The rows are grouped in 2 ways, from coarse to fine. Each group lies inside one group of the grouping before and may be the whole of it. The rows also spread widely along 4 directions, which tell nothing about the answers.
Some rows, each with its group in each grouping after it:
[  9   1   3  13   6  -8  -7   2   3  -6   3  -1  15  -7 -10  -8]  Z_776 Z_473
[  2 -12  -1  -5  11  -7  -2  16   6  13  10  -5  12  -1   0  -1]  Z_626 Z_131
[ -2   3  -2  -2  14  -8 -17  11  14 -14   0   0  15  -3  -2  -4]  Z_776 Z_275
[  3   3   6  11  -2  -4   8   9   0   6   5  -8  17  -5  -8 -12]  Z_776 Z_143
[ -6  -8   4   0  -1 -10   0  14  -3   9  26  -5   0  12 -26  -5]  Z_291 Z_307
[  2   1  14   3  -6 -11 -13  22  10   4   4   2  38  -7  11 -15]  Z_776 Z_592
[  8  -4  -5  15  19 -12  -2   6  -2   2   6  -3   3   6 -20  -7]  Z_626 Z_14
[  0  -6  -6   6  16  -5  -8  13  -4  -4  16  -8  -3  10 -14 -10]  Z_892 Z_295
[  8  -7  -2   9  13   1  -3   6  -2   5  14 -11   1  12 -10  -8]  Z_892 Z_231
[  2  -7   7  15   5 -14  -8  16   0  -2   6   0  14   2 -17  -8]  Z_291 Z_603
[  6   9  -4   5  20  -2 -11   6  13 -12  -2  -2  13  -9   0   0]  Z_776 Z_143
[  4   5 -10  -9  20   0 -14   5  11  -4   8  -5   0  -4   1   6]  Z_776 Z_592
[  4  -3  -2   9  15 -10   2   6   1  -5  18  -8   0   6 -25   1]  Z_291 Z_307
[ -3  -9  13  -3  -2 -11   5  18   2  12  21  -4  12   8 -10  -5]  Z_291 Z_307
[ 16  -6   3   7  14  -3  12   3   1   4   2 -14  11 -11  -6  11]  Z_291 Z_603
[ -7   0   2  -4  19 -12 -20  22  15 -12  11   5   9   7  -3  -3]  Z_291 Z_307
[ -2  -8  -2  -3  17 -12 -12  19   6   5  11   4   5  12  -7 -10]  Z_626 Z_14

New rows, each followed by its group in each grouping:
[  1  -5  -8  12  18 -10 -13  15   5  -4   5   0  11   3 -13  -8]  Z_626 Z_131
[  4   7  -6  17  13  -3  -3  -2  -1 -11   7  -8   4  -2 -23  -6]  Z_776 Z_143
[  9 -10  10  17   1  -8   6  14  -4   6   6  -5  19  -2 -13  -7]  Z_291 Z_603
[ -2  -7   0   7  11   0 -11  14   1   3  17  -5   7  13  -9 -12]  Z_892 Z_231
[ -2  -2   6   0  10 -10   0  15   6   0  14  -5  10   4  -9  -3]  Z_291 Z_307
[-11  -7  10  12  -7 -17  -7  20  -3   2  25   1  11  16 -31 -19]  Z_291 Z_307
[  5  -6  10  11 -16  -8   9   4  -5  17   9  -5  19  -5  -9 -13]  Z_776 Z_473
[ 4 -3  3  4 13 -2 -9 12  5  4 11 -7 13  6  0 -8]  Z_892 Z_231
[  6   4   6  28   1 -17  -2   4   0 -12  -3  -4  30  -9 -18 -19]  Z_776 Z_275
[  1   2  -2  24  16  -9 -25  11   4 -17   5   3  19   8 -13 -21]  Z_892 Z_231
[  1  -4  -1  13  14  -3 -12  10   1  -1  14  -5  10  10  -9 -13]  Z_892 Z_231
[  6  10   0  -1  14  -4  -5  10  11  -8  -2  -5  17 -10   5  -1]  Z_776 Z_143
[  1  -4  10  13   3  -7 -15  20   3  -3   7   0  24   7  -4 -21]  Z_892 Z_231
[ -5 -19  -4 -12   6  -4   7  17   0  29  23 -10  -2   7  -4   3]  Z_626 Z_131
[ -3  -4  -3  -1  16  -7  -6  12   5  -3  17  -5   0   6 -18  -1]  Z_291 Z_307
[ 15  -6   3  15  15 -10   9   7  -3   9   1  -3  14  -3  -8  -9]  Z_626 Z_14
[ 10   6  -1  15   8  -5  -1   2   1  -2   3  -8  15  -5 -10  -4]  Z_776 Z_592
[  5  -6   1  20   8  -3  -4   5  -6   2  14  -5  10   9 -21 -16]  Z_892 Z_231
[  8   4   5  16  -5  -9   4   4  -4   4   7  -7  19  -6 -14 -10]  Z_776 Z_592
[  3  -5  -3  -1  19  -5   3   7   2   0  20  -8  -6   7 -18   7]  Z_291 Z_307
[-10  -7  -2   2  11 -12 -10  14   2  -2  24   0  -1  17 -26  -5]  Z_291 Z_307
[-15 -12   5  -1   1  -7 -26  26   5   5  20   6   9  21  -9 -21]  Z_892 Z_231
[  2 -12  14 -13  -2  -9   3  28  10  18  10  -3  24  -4  16   1]  Z_291 Z_603
[  1 -11  -1   6   8 -10   2  15  -1  13  12  -4  11   1 -10  -7]  Z_626 Z_131
[  4  -5  -6  13  19  -2 -10  11  -1  -9  13  -7   1   9 -13 -10]  Z_892 Z_295
[  5  -4   5  10  16 -16 -12  17   7  -1  -2   4  25   0   0 -14]  Z_626 Z_14
[  2  -2  -2  17  16  -5 -16  11   1 -11  12  -2   8  12 -14 -14]  Z_892 Z_231
[  1  -2   3  10   9  -9 -11  18  -1  -3  11  -5  13   8  -7 -16]  Z_892 Z_295
[  6   0  -7   6  31   1 -15   8   6 -11   6  -5   4   5  -3   0]  Z_892 Z_231
[  7   0   5  33   5 -14   9   1 -10  -5  13  -7  11   4 -41 -13]  Z_291 Z_307
[  0   2   6  -4  -1  -9 -13  17  10   3   7   0  25  -4   8  -9]  Z_776 Z_592
[  3  -7  -8  15  15  -8  -7   7   0  -9  11  -6   0   5 -23   1]  Z_291 Z_603
[-7  3 -1  0  3 -5 -9 13  7  3 10 -1  8  1 -8 -6]  Z_776 Z_143
[  9   2   2   5   2  -5   3   3  -1   6   7  -9  12  -5 -10  -5]  Z_776 Z_592
[  0   2   1   1   3  -7 -14  13   7  -3   8  -1  18  -2  -2  -7]  Z_776 Z_592
[  1   0 -10  26  26  -6 -23   7   1 -21  11  -1   5  12 -23 -14]  Z_892 Z_231
[-10 -15   3 -31   9  -6 -14  33  16  13  18   2   7   8  15   7]  Z_291 Z_603
[ -9  -4  -9  -1  25  -1 -32  16   9 -14  16   1  -3  18  -9  -7]  Z_892 Z_231
[ -2  -4   9  10 -13  -5  12   9  -7  16  14  -6  15   1 -17 -15]  Z_776 Z_143
[  7  -2   2   3  16   2 -10  11   7  -1   6  -6  16   2   4  -6]  Z_892 Z_231
[ 13   6  -9  14  16   3  15 -11  -2  -2   3 -16  -4  -7 -21   6]  Z_776 Z_143
[ -4 -10 -13  10  22 -10 -12  13   2  -4  12  -2   1   7 -19  -3]  Z_626 Z_131
[  8  -6   0  20  15 -13   4   4  -5   4   8  -3   8   4 -23 -13]  Z_626 Z_14
[  1   5  -2  14   8  -5  -4   3   1  -4   8  -6   9   0 -19 -10]  Z_776 Z_143
[-4 -2  4 -4 -5 -8 -6 13  3 11 13 -3 14  5 -4 -9]  Z_776 Z_592
[  1  -6  -7   9  20 -11  -9  11   0   1  10   1  -1  13 -18 -11]  Z_626 Z_14
[  4  -7   7  -9   8  -2   0  21   5   9  12 -10  16   3  14  -7]  Z_892 Z_295
[-13  -6  -5   2   1 -10 -10   9  -1  -4  18  -3   2  12 -24 -10]  Z_776 Z_275
[ -1   1   8  -2   7 -13  -5  21  11  -1  11   1  19   1  -1  -5]  Z_291 Z_307
[  3  -4   5   5   6 -11   7  10   1   5  13  -8   9   4 -17  -1]  Z_291 Z_307
[ -1   6  -7   7  14  -2  -9   6   5  -9   7  -5   2  -1 -14  -4]  Z_776 Z_143
[ 0  4  3  1  2 -3 -3 11  8  1  4 -3 14 -3 -2 -7]  Z_776 Z_143
[ 9 -9 -3  9 14 -8  3  9  3  8  4 -8 13 -6 -6 -2]  Z_626 Z_131
[  3  -2   1  15  16  -5 -11  14   4  -7   9  -2  16   7  -8 -13]  Z_892 Z_231
[  1   2  -4   9  21  -9  -9  11   8 -14  13  -3   2   4 -14   0]  Z_291 Z_307
[ -1   0   3 -11  -2  -7 -12  16   7   7  10  -1  18  -1   4  -7]  Z_776 Z_592
[  7  -1  -6   4   9  -2  -2  -2   1   3  10  -8  -4  -1 -12   3]  Z_776 Z_473
